The rows are grouped in 4 ways, from coarse to fine. Each group lies inside one group of the grouping before and may be the whole of it. The rows also spread widely along 12 directions, which tell nothing about the answers.
Known rows, each followed by its group in each grouping:
[ 13  13   2   7  -2   3   4  -7  -8  -7  10 -13  13   0 -11 -11 -23  -7
  12  13  18 -13  -5   5   2]
tuzik kud K847 K518
[  0  18 -15  22   4   2 -10  -8 -16  -4  -5  -6   0  11 -12  -3   2  -4
  11  15   9  11 -15   4   2]
Fanu rubud K250 K220
[  2   1   6  -3   6  -4  -5   9 -13   6  16  -1  18  10 -10   2  -5  -9
  -1   1  -3   5 -17  -6 -11]
tuzik kud K368 K909
[21 -2  0  3  1  5  7 -5 -5 16 21 16 17  0  4  4  0 11 17  2 -1  0 -6 -3
  4]
rupet Fitod K22 K831
[ -9   1   4   0  -6  -4  10  -5  14 -10  -2   0  -5  -3 -11  13  -1  10
 -17  17  -9  -8   3  -5  20]
Fanu rubud K496 K319
[ -1  17   1  15 -12  -7  -6  -5   0  -6   2  -7  15  -2 -19   2  -9 -10
 -12  17  11  -2   4  -9 -15]
Fanu dirog K469 K162
[  2  -3   8 -11  -2 -11 -14  -9   4 -14  -1  -7  -1  -3  -1  22 -13   3
 -13  -3  -7  -2  -2  -1  -1]
Fanu dirog K990 K322
[ -8  -1   5   4  -9   1  -5  -1  -5   9  19   6   8   8 -22  13  -4   5
 -13  -2  -6   0  10 -16  -4]
tuzik kud K847 K281
[ 15  22  -9  19  -6  10   2   1  10  -7 -10  -1  -5 -12   8 -17   3 -13
  -6  12  12   8  -4  13 -23]
tuzik tivu K451 K141
[-32   4   3  -4  15   0  -6   9   0  -2 -18   3 -18   8   8 -14  15 -20
  -5  -7  -9  -6 -11   8   5]
tuzik Vare K863 K902
[ -9  -9  -5 -26   3 -19  10  -6  -1  -5 -18 -17  -3  -1   0 -13  -3  21
  -3  -1  -3 -17   8  -5  20]
rupet kan K997 K242
[ 18  -2 -18   5   6   1 -13  -8 -14   3   7 -14  12  -6   7   1 -16  -4
  13  13  12   1 -21   4   8]
dozin fik K828 K774
[ -2  11 -20  25  -7   5  -8 -13  -1  -1  -2   3  -4  -5 -10   5   6   1
 -10  23   2   9  -3  -4   6]
dozin fik K828 K910
[ 27 -11   1  -8  -5   0   2   6  -2   6  17 -13  22  -8  -4   4 -22   9
  -1   1   2   6  -5  -7  -7]
rupet kan K997 K159
[  8 -10  -5  -9  -7 -11   6  -2   2   2  -6  -5  -5 -10  -6  -1   3  17
 -13  -7  -5  -1  14 -10  -6]
dozin zepe K788 K122
[-19  -4  -9   3   8  11  -5  -2  -2  10 -20  -2 -30  -5  -2 -18   7   0
  -5 -18   1  -3  12   5   6]
rupet Fitod K22 K829
[ 11   3 -14   8   5  -5 -12 -16 -10  -3  13   0  16  -1  -4  13  -7   0
   6  22   5  -4 -23  -1  18]
dozin Maket K931 K827
[  2   6  14   7   4   6  -1 -14   5  -6  12  21  -6   2  -4  18   3   5
   5   1  -8  -4  -1   4  11]
Fanu dirog K990 K324
[  9  -3 -14   5  -2   8  -2 -12   7   6 -16  -6 -21 -23  -2 -19   3   5
  -8 -12  12 -11  22   5  -5]
rupet kan K960 K927
[  3  15   2   4   8   8  -5   3 -16  -7  -4 -10  -4  14   5 -19 -16  -9
  24  -8  15   8 -10  15  -8]
tuzik tivu K451 K239
[-15   1  -8  -2 -17 -10  -4  -9   6   1  -6   3  -7   9   3  16   4  20
  -5   3 -12   1  20  -6  11]
Fanu rubud K463 K282
[-17  -2   6 -11   4  -9 -11  -4  -4   8  -8   2  -8   5  -5  -9   8  -5
  -9 -26   0 -17  17  -7 -18]
tuzik tivu K169 K274
[-10   2  11  -6  -6 -18 -26 -11   1 -15   0  -3   4   5  -7  32 -10  -7
 -19  -5  -9  -1  -2  -6 -12]
Fanu dirog K991 K410
[ -1  16  11  -4  -6   2  29   6   7  -3  -3  -2   1  -1  -2 -30  -2   5
   9   9   7 -17  17   4   3]
tuzik kud K570 K462
[  4  -8   2  -6   9   8  -7 -18  -6   4   6   4  -7   1   0   3 -12   7
  16 -16   4 -16   7   6  17]
rupet kan K960 K531
[-21   5 -20  -1  -9 -21 -25  12  -8   7 -21 -11   4  11   7   3  10  -4
 -13  -3  -7  23   3  -8 -26]
Fanu dirog K469 K414
[ 14   9  13  -5   2   6  12   6  -2  -8  -1  -5  -6   6   1 -16 -10   6
  14 -11   4   9   0  10 -14]
tuzik tivu K169 K871
[ 12  12  18   2   2 -14   9   4   2  -5  10   6  27   0  -9   3   5  -5
  -6  14  -2   0 -15  -9 -18]
Fanu dirog K991 K450
[-17   2 -12  -3  -8 -11 -11  11   1   6 -14  -1   2   3   9  -3   9  -1
 -15  -4  -6   9  10  -7 -18]
dozin Maket K218 K692
[ 11 -12  -3   5  -5  14  -5  -6   3   5   7 -12  -2 -17 -20  -1 -24   3
 -14  -5  10  -5  13  -7   2]
rupet kan K960 K531
[ -4  14  12  -8   3  -8  15  12   1  -3  -1  16   1  14   9  -6  17   5
   6  -2 -16  10  -4   5 -11]
tuzik kud K368 K909
[ 10  -1  -9   3   1  14   1  12  -5  15   2 -13   0  -7  10 -26 -13 -11
  16  -6  16  -4   4  10  -7]
tuzik kud K847 K518
[  9  -7 -11   2   3   5  -9   2 -12   3 -10 -25  -8  -7 -10 -10 -16   3
   0  -7  11  13  -1   1  -5]
Fanu dirog K990 K322
[  0  15 -16   7  -4  -3  -1 -11  -9   5  -7   1   5   8  12 -10   1   6
  22  10   7  -2   2   7   8]
rupet Fitod K22 K829
[  6  -1   2   8  -1  -3   1   3   6  19  20  22  21  -5   4  11  20  -3
  -3   8  -9  -2  -5 -10  -9]
Fanu dirog K991 K410
[  9   2  -1  -1   9   1   2 -27   7 -11 -10   0 -19 -18  -5  -5   0   7
  -4  -2   6 -25   5  10  16]
rupet kan K997 K159
[ 14  -4 -21   4  -1   3   1   3  11  -2 -13 -17  -6 -24   9  -8  -7  -2
 -15  17   3   5 -14   8   6]
rupet Fitod K22 K829
[  7  10   4 -11   0 -12   6  -6  -3 -28 -22 -18 -15   2   0  -9 -15   7
   5  -2   5   1   1  11  -1]
dozin zepe K788 K122
[ 12  14 -14   6  -3   2  -3 -13  -1  -1  -6  -1  -3   2  26  -6  -1   4
  33   5  11  -8   4  19   8]
Fanu rubud K250 K220
[ 12   6  -4  18  -6  13   1  -1   5  -6  14  -2  10  -5 -15  10 -13   0
 -12  24  -1  13 -12  -3   6]
rupet kan K997 K159
[  9 -10  -3  -5 -10  -4   7   0   7  -4  -2 -16  -2 -10  -8   6 -10  22
 -12   7  -5  10   6  -6   8]
Fanu dirog K991 K450
[ -1   0 -25  13   2  -6 -16 -12   1  -3  -5   8  -8  -6  -1  20  18   8
 -21  18 -13  15 -18  -1  10]
dozin Maket K931 K827
[ -5  -5  14 -23   7 -12  12  14   8 -11 -13  -5  -9   2  13  -2   3  10
   0  -9 -17   6  -6   7   2]
Fanu dirog K991 K410
[ 12  11   9   0  13  -7   5  -8  -1  -2   8  11  14  -2  -2  -9   9 -12
   4   5   5 -18 -17   2 -10]
tuzik tivu K169 K871
[ 28   0  -6   4  13  -9  -3  -4  -5  12   6   6  17 -18   6  -5  17  -8
   4   2   6  -6 -21   2 -18]
Fanu dirog K991 K410
[ 11   9   1  -5 -20 -15  -3 -27   6 -15   6  -2   5   1  -6  17 -11  21
  -5   7   1 -12  18  -3  -1]
tuzik tivu K169 K871
[ -2   4  19 -16   6  -4   9  15   1  -6  -1   4   7  11   9  -8  -5  -1
   6  -8  -8   3  -5   2  -7]
rupet kan K997 K242

New rows. What belongs after each?
[-16   9   5  -1  -1 -16   0 -11  -8   1   6  11  10  15 -17   4  12   7
  -8   2  -4 -10   5 -16  -4]
tuzik tivu K451 K239
[  2  -8   7  -3  -9  11  11   5  10   1  15  -2   7  -8  -4   2 -20   4
  -6   7   0  -9   9  -7  14]
dozin Maket K218 K692
[ 15 -10   5 -12   3   3  22  25   9  11   2   1   5 -12  18 -21   2  -3
   7  -5  -3  -1   0   1 -10]
dozin zepe K788 K122
[ -3   0  14 -22  -3 -13  -1   2  -5   1  -3  -7   8  12  18  -5 -13   5
  26 -19   2 -12  15   4  -5]
Fanu dirog K991 K410
[ -6   6   3  -4  10  -6  -7   2  -9   4   2   7  15  12   4  -4   3 -12
   9  -3   0  -5 -10  -2  -7]
rupet kan K960 K927
[ -4  -3  -2  -7   7 -11 -10  -6 -14  -3  -9  -7  -7   4  -8  -3  -1  -1
   0 -13   2  -4   0  -4  -6]
dozin zepe K788 K122
[  3   1 -11  -3 -10 -25  -1   2   0   0  -8 -14  18  -5 -11   4   7  12
 -20  15  -5  10  -2 -16 -15]
Fanu dirog K991 K410
[ 18  16   3  13  -2  -5   0  -3  -5  -5   6   3  16  -1 -13   4   2   1
  -2  13   3  13  -9  -4 -20]
Fanu dirog K990 K322
[  0  13  -7  11  -9  -2  -2  -6   1 -13  -8 -17   2  -2  -9  -2 -12   0
  -2  19   9   4   0   3   4]
Fanu dirog K991 K410
[  1  -8  16 -18  20 -13   9  16   1  -2 -15  -1  -8  -9  -8  -9  17   4
 -20 -17 -14   8 -11  -6 -20]
Fanu dirog K990 K322
[ -2  13   6   2   1 -13  -7  -7  -2  -8   9  -1  26   7   2   9  -8 -16
   8  21   4 -15 -17   0   5]
Fanu dirog K991 K410
[-10  10  -8   3   2 -15 -27 -18   0  -5 -12  11  -2   3   7  17  10 -11
 -13   0  -6  -7  -7   1  -9]
rupet Fitod K22 K831
[ 29  -8 -12  10  -4  16   9   7   1  10  26  -8  23 -11  -5   3 -18   7
   3  24   2  13 -18  -4  13]
rupet kan K997 K159
[ -4   1   2 -11   8   4   5  14   8  -3 -12  -9  -9  -5  20 -21  -4 -15
   0  -6   2  -6  -7  12  -5]
tuzik tivu K451 K141
[-18  -9   1  -3   9  16   3  22   0  12  -3  10 -17   6  10 -10   9   0
   0 -16 -13  14   2   2   2]
dozin Maket K218 K692
[  5 -15   4  -2   2  19  -1  -5  16  -2   2   2 -26 -16  -1  10  -8  10
 -15 -13 -10  -1   8   7  15]
rupet kan K997 K159
[ -6   4  10   0  12   6  14   6 -11  10   6   6   6  10  -5 -18   3   1
  22  -1   3  -5  -1  -1  10]
Fanu dirog K990 K322
[  8 -11  -3   7   4  15 -19   7   5  18  17   7   9 -13   6   8  -5 -21
 -12  -7  -1  -2  -9  -2 -12]
rupet kan K997 K159
[ 13  12   5  20  -1   8   0 -25  -2  -6  14  14  -3  -2 -21  16   3  11
   4  10   2   0  -1   2   9]
Fanu dirog K991 K410
[ 28  27   7   2  -8 -12   7 -16   3 -26  -6   1   8  -6   7  -2  -7   6
  10  11  11  -3  -1  13 -17]
dozin Maket K218 K692
[  4  -1  19  -7   6   6  23  23  -5   2   0 -13   7   4 -10 -25 -12   4
  12  -5   4   9  -1  -2  -4]
Fanu dirog K991 K450
[-10  -6 -10  -6   0   3   5 -13   4  -4 -10  -6 -17  -7   3  -8  -5  14
   4   1   3 -19  15   5  31]
dozin Maket K218 K692
[ -5   6   5  -5  -4  -7  15   2   1  -9 -10  -5  -5   5  -7  -4   0  21
   0   5  -7   9   9  -2   6]
Fanu dirog K990 K322
[ 29   1 -13  -7   5  -6   6  -4  -1  -2  -3 -12  14 -14  16 -14  -6   3
  12  13  10  -7 -16  10   3]
rupet kan K997 K242
[ -6  24   0   8  -1  -5  -3  -5  -1   3  -1  17  15  12  16  -9  13 -11
  17   7   3 -10   2   5 -10]
rupet kan K997 K159
[  0 -19 -11 -10   9 -10  -9   2  -8  16   9  -1  17  -3  -5   7   4   2
 -12  -1  -7  -3 -13 -16   3]
rupet kan K960 K927
[-19  -4  -9  -1   3 -11   1   8 -15   7  -3  -8  11  14 -28  -3   6  14
 -17   6 -10  15  -5 -22   3]
rupet kan K997 K159
[  5 -10 -37  17  -3  10 -18  -6  -5  14  -5 -19  -9 -12   1   0  -4   2
  -1  10  10   5  -2   2  12]
Fanu rubud K250 K220
[ -6 -11 -20   9   6   2 -15   1  -3   5  -3   2 -12  -7 -10  13  12   5
 -26   5 -13  21 -15  -7   5]
dozin Maket K931 K827
[ -4   1   8  -1   9   6  -9 -23  -3 -11  -8   6 -30   1 -12  10  -5  10
  -3 -18  -4  -5   5   7  13]
rupet Fitod K22 K831
[ 13  10   9  11   7  17  -3 -19  -4 -11  -1   9 -27  -4  -1  -5  -7  -4
  19 -16  11  -9   7  18   1]
dozin zepe K788 K122
[  8  14   6   7  16  11   5  -8  -5 -10  -5  -5  -7  -5   1 -19  -9 -12
  22   6  16 -12 -12  18  12]
Fanu dirog K990 K322
[  2  -4  -3   1   5   7 -24  -6  -1   7   2   3  -7  -8  19   5  -8 -18
   3 -14   5 -10   0   7  -8]
dozin fik K828 K774
[-26 -11   3 -20  -3 -17 -11   4 -16  13  -1 -10  13  17  -3  -1 -10   4
   0 -15  -2 -10  17 -21  -1]
dozin fik K828 K774
[-12   3  -6   7  -9   4 -12  18  -3   6  -5  -8  -2  14   4   3  -5  -3
  -2  -4  -5  24   5  -3 -16]
Fanu rubud K250 K220
[  1   3   5   2   7  -5   7  13   7   5   7  23  13  -4   4   2  24  -6
 -16   7 -14   5 -15  -8 -15]
dozin Maket K218 K692
[ -3  19  15  -5   0 -11   2  -3  -8 -18  -3   0   7  19   1  -3 -12  -6
  17   1   3  -5  -1   4  -5]
dozin zepe K788 K122
[ -6   5  -5   0  -5   5  -4   6  14   0  -5   3   0  -2  21  -4  -1 -10
  -2   7  -3  -4   3   7   2]
rupet kan K997 K242
[ -3   1 -16   3 -15   2   5   5  12   0 -13 -12  -2  -7   1  -9  -6  10
 -12  11   0   8  16  -2   3]
rupet kan K960 K531
[  5   0  -7   6   3   6 -11 -12   2  -6   9   2   4  -8   7  10 -11 -10
   2  13   5 -14 -13   7  17]
dozin Maket K218 K692
[-11 -13  16 -12  17  -4  -5   4  -3   2   4  -2  -6  -7 -25   1   0 -11
 -28 -17  -7 -15  -8 -12  -5]
tuzik kud K847 K281
[ 16   2   7  -9   3  -8  20  -7  11 -13 -10  -3  -6 -23  -7 -15   2  11
 -13   3   5 -17   5   0   0]
dozin Maket K218 K692
[ 22   5  -4   9   0   2   6 -12   6  -3   0   2  -2 -16   2  -1   6  10
   4   9   3   0  -3   8   2]
Fanu dirog K991 K450
[ -5   4 -16  11 -16   0  -3   1  10  -5 -18 -13 -12  -9 -14  -2   1  10
 -31   8  -4  18  14  -7 -10]
rupet kan K997 K159
[-18   5  17  -5   3   0 -13  -4   6 -15  -1  18 -16  17   2  27   3   3
 -11 -13 -25  11  -2   4   1]
rupet kan K997 K159
[  9  -5  11 -14   5  -6   8 -17   1   5   2   2  -2 -15   3 -14   2   2
   8 -13   9 -38  12   2   5]
tuzik Vare K863 K902
[  4  10  21   1  15  12  13  12   7  -6   7  21  -1   4   7  -5   8  -9
   3   0 -11   5 -18   9  -3]
rupet kan K997 K242
[-17   2  18   0  -3  -6  -2 -10   3  -5  10   8   4   7 -22  18  -2   2
 -13   3  -8 -14   7 -13   8]
Fanu dirog K991 K410
[ 12  -2  -3   4   6  14 -13   4 -12  13   1  -4  -6  -1  12 -10  -8  -5
  23 -20  10  10   2  11 -12]
Fanu dirog K990 K322
[  1  -8  23 -18  21 -10  17   3   1  -6  -1  11  -9   0 -10   4  17  16
  -5 -12 -20   0 -14  -1   6]
Fanu dirog K991 K410
[-18   5  -4   3 -12   1  -9   8  10  11  12  23  12  15  31  14   7 -14
  10   7 -13  -6   7   0   4]
dozin zepe K788 K122
[ 26   7  12  -5  10  -6  18 -12   3 -15  -1  -1  -1 -13  -4  -7   0  12
  11   7   4  -9 -12  11   6]
Fanu dirog K991 K410
[ -3   8 -17   4  -7 -11 -17 -21   7 -21 -18  -3 -18  -5   2  19   2  11
 -18  12  -7   6  -1   7   9]
dozin Maket K931 K827
[ 19   7  18   0   2  -4  11   6  -7  -1  10   0  17  -4 -17  -9  -7   1
  -4  -2   6   4  -3 -12 -26]
dozin fik K828 K774
[ 14 -18 -15   4  11  16   3  -1   4   9   3  -4 -15 -23   3  -7  -1  -2
  -1   1   3  -8  -8   5  20]
dozin zepe K788 K122
[  8   1   1   2  -6  -2  -2 -10  -1  -7   6  -6   4  -1 -10  14 -12  12
  -1  10  -1   3   1  -3   9]
Fanu dirog K990 K322
[ 12  -1  13 -19  27  -9  15  19 -15   7  -6  -1   2  -2  -5 -30  16  -5
   3 -19  -1   1 -22   1 -25]
tuzik kud K570 K462
[-22  -9  -6  -5  14   8  -8   2  -2   6 -11  -7 -21   0   3 -15   0 -11
  -2 -15   2 -13  -1   5  12]
tuzik tivu K451 K239
[ 14  -8   5  -1   5   1  11  -8  -5  -3  -3  -9 -13 -16 -31 -11  -6  20
 -16 -10   5   0   8  -9  -2]
dozin Maket K931 K827
[ 11 -12 -11  10   8  26  -4   7   2   5   9  -8  -7 -11   1   0 -15  -6
  -2   5   0  12 -18   8  16]
rupet kan K997 K159
[  1  -2  19 -10   8   1  13   8 -10   5   5   5  -8   6 -20 -12   5  11
  -3 -23  -7   6   7  -7 -15]
tuzik kud K368 K909
[-19   3  -8  -3   1  -6 -20  -8  -2  -1 -13   2  -9  10   9   7   4  -1
  -3  -9  -7  -1   6   3   0]
rupet kan K997 K159
[ 2  2  6  5  7  8  9  6  4 15  3 21 -5 -2 10 -9 24  3 10 -9 -8  3  3  3
 -6]
Fanu dirog K991 K450
[ -1 -15  -1  -6  10   8  -5   5   8  18  -4   7 -10 -17   9 -12   7  -9
  -9 -22  -1 -14  10   1  -8]
rupet kan K960 K531
[ 14  12  -8  20  -9  13  -9 -13  -1   0   9   0   7  -4  -6   1 -13  -5
   5  11  14   0   4   3  -3]
rupet kan K960 K927
[  7  10 -16  20   3  11   4   9  -1   3  -3   2  -4  -4   2 -12  16  -5
  -1  18  -2  22 -21   8  -2]
tuzik Vare K863 K902
[  3  -9   1 -11   2   4  -4  15  -5  14  -6   4 -11   0  16  -9   4   8
   5 -32  -5  15  12   2 -23]
dozin Maket K218 K692
[-24  -4  -2  -6  11   1 -19  -4 -10  12  -9   0 -12   9  10  -6   1 -11
  14 -22   3 -15  10   4   6]
Fanu dirog K990 K322
[-13   6   8   6   5   5   3  -6  -1   0  20  15  19  15 -11   9  -6  -5
   7  18  -4 -13 -10  -6  26]
rupet kan K960 K531
[ -7   3  20 -12  17  -3  -6  -4  -7 -11  -4  -2 -14   3 -16  -3  -6 -11
  -9 -19  -1 -14  -7   4  -6]
tuzik kud K570 K462
[ -4  11  10  -1   1 -13   8  -8  -3  -1  -3   9   4   5  -8  -4  14   9
   5  -2  -2  -8   9  -5  -6]
Fanu dirog K991 K410
[-10  12  -2   0   2  -1   2  -3   2 -10 -13 -11  -6   0   0 -17  -7 -10
  -3   7   9 -13  -1   6   3]
tuzik tivu K451 K141
[-24  -9  -4 -17  20 -10  -3   7  -6  10 -14  -3  -5   2   6 -21  14 -13
  -6 -12  -2 -20  -9  -3   2]
tuzik tivu K451 K141
[-11  -6 -11   2  11  -7  -9  -5  -3  -1  -5 -14   6  -9 -24  -2  -3 -10
 -28  14   1 -11 -16 -13  10]
rupet kan K997 K159
[-14   5  -3   2   0  12 -14  -4  -9  -6 -13 -11 -20  13  -1  -6 -16   1
   8 -14   5   8  10   9   6]
rupet kan K997 K242
[ -1   1   0  11   8  18   3  11  -3  19   2  18 -11  -1  10 -16  16  -2
  10 -13  -3  11   4   3 -10]
dozin fik K828 K774
[ -1 -13  -6   0  -4   1 -16   1   9  10   0  -8   1 -15   6   7  -5  -9
 -15  -5   0  -6   5  -4  -6]
Fanu dirog K991 K450
[-23   8  11   1  -1 -15  -4 -11  -3   8   3  25   6  16 -10  11  26   9
  -4  -6 -14  -9  15 -16  -4]
Fanu dirog K991 K450
[ -7  -9 -13  -5   9  -9 -22  -3  -9  16  -9   5  -1  -1   4   0  14  -5
  -9 -21  -3  -1   1  -5 -17]
rupet kan K960 K531
[-14  13  -4   1 -12 -11 -16 -15   3 -16 -11   1 -12  11   0  16   0   7
 -13  -2  -7   6   9   1  -7]
tuzik tivu K451 K239
[ -3   5  15   0   9  12   5   4  13 -19 -12   3 -29  -4   3   4  -2   1
  -6  -5 -12  12  -5  16   6]
Fanu dirog K990 K322
[-13   1   7 -13   2 -21  -5   7  -7  -4   0  -9  23   9  -9   0 -10  -7
 -11   6  -1  -7  -7 -15  -7]
dozin Maket K931 K827
[-11  19   6  11   1   4 -14  -7  -7  -1  10   7  19  16   2  -1 -12 -24
  15   7  10 -15  -4   3  -1]
rupet kan K997 K159
[ -3  12  -6   1   3   6 -10   0 -11   4  -4   2   1  17  24 -12  -5  -5
  31  -8   7   2   1  15   0]
rupet kan K997 K242
[ -2 -16   1  -8  -4   8 -11   9   7   4   1 -17  -2 -17   0  -2 -25 -13
 -17 -10   8 -11   8  -4  -4]
dozin Maket K218 K692
[  1   0   0 -10  -9  -8   5   6   4   4  19   5  27  12  16  12  -6   4
   6  16 -10  -2  -8  -5   7]
tuzik tivu K451 K141
[  6  -4   3 -12  -4   7  -6 -11   8 -24 -11 -12 -28  -6  13  11 -27  12
   3 -11  -1   0   7  19  17]
dozin Maket K218 K692
[ 10  -5  -1  -1  -7 -12  -1 -10  -2  -1   3  -6   6 -12 -22   5  -4   6
 -20   2   3 -10   8 -17  -9]
dozin zepe K788 K122
[  9  -9 -11   3   1   7  -7 -15  13   6   1   8 -12 -21   7   9   7   5
 -13  -1  -6 -12   4   4  11]
rupet kan K997 K159
[ 12  -4   1   2  14   3   5   9  -4   8   5  14  -6  -4  -1  -1  24   5
  -5  -5 -15  19 -23   1  -9]
tuzik Vare K863 K902
[  2  11   3  10 -10   9  -2   8   6   1   7  -2   8   4   8  -1 -13 -11
  10   7   6   1   5   3  -8]
Fanu rubud K250 K220
[-12  -1 -19   7 -17  -1 -13   1  19  -3  -7   1  -7  -8  12  17   1   1
 -25  17 -12   8   7  -2   7]
dozin Maket K931 K827
[ -2  18   3   2   8   9   3   3  -4  -4  -5   2 -10   8  16 -21  -2 -14
  24  -3   6  -5  -5  22   1]
tuzik kud K368 K909
[ -2 -15 -18  -7   5   7  -2  11  -5  15 -17 -10 -22  -4  11 -14   2  14
   1 -19  -6  19   3   6   3]
rupet Fitod K22 K829
[  1  -6 -13  -8  -9 -15   3  -9   4  -8  -2 -12   9  -3 -11  11  -6  23
 -19  21  -9   0  -1 -12  20]
rupet kan K997 K242
[-27  -5  -7   0  -4   2 -35  -2   0  11   5   5   3  10  12  18  -6 -20
  -9  -9  -5  -9   6  -5   0]
rupet kan K997 K242
[  4  13   7  -7  -2 -15  13  -8   4 -25  -9  -3   1   3  -2   0  -5   5
   1  15  -2  -8  -5   4   8]
dozin zepe K788 K122
[ 10   5   5   0  14  -4   6  -1 -13   2   2   1   7   5  -5  -9   6   5
  16   0   2   4 -15   2  -1]
Fanu dirog K991 K450
[  5  -9  -7  -8   3   4 -18 -18   5  -3  -4  -9 -22 -16   8   6 -11  -5
  -7 -11   4 -22   4  13  11]
tuzik kud K570 K462
[ -8   2  14 -21  13 -17  16   2  -3 -14 -17 -13  -2  -1  -6 -20  -4   3
  -4   0   0 -15  -5  -4   5]
dozin fik K828 K774
[  0  11   6  -6   2 -11  23   1   2  -2   2   6  18   6   3 -10   3   8
   9  20  -4  -9  -8  -2  14]
rupet Fitod K22 K829
[ -2  10   6   0  -8  -2   6  -3   7  -5  -2  16  -5   7   2   5  11  16
  -5  -1 -14   9  11  -1  -5]
rupet kan K997 K242
[ 25 -10  12 -16  13  -6   5   4  -5   7  10  -4  18 -12  -1  -9  -8  -2
   2 -12   4 -10 -12  -3 -15]
rupet kan K997 K159
[ 24 -10  -4 -16  -3 -12  18  -9  -1   2  -3  -6  -1 -14   2 -11   0  25
   9  -6   3 -13  14  -3   3]
dozin zepe K788 K122
[  2  -7  -4  -1  -5   9 -19   1  -2   3  10  -3  -5   9   9  14 -15   0
   3 -13  -5  14  -1   5  -6]
tuzik tivu K169 K871
[ -3   1   1  -4  13 -13   5 -10 -16  -7 -10  -5  -5   2 -28  -9   5  15
  -9  -2   0  -1  -5 -10   4]
dozin Maket K931 K827
[ -5  16  -1  12   0   4 -13   7   1 -13  -4  -3   5   2   4   0 -10 -25
  -8  12   5   7 -15   6 -13]
dozin Maket K218 K692
[-17  -7  -5   0 -14   9  -8   9  13  12  -1   3  -6  -1   9   3  -2   0
 -14  -9 -10   2  23  -5  -3]
rupet kan K997 K159
[  8  17   6  13   6  -2 -14  -7 -10  -7   4   6   8   9  -1   9   1 -10
  10   2   3  11 -17   7 -15]
Fanu dirog K991 K450
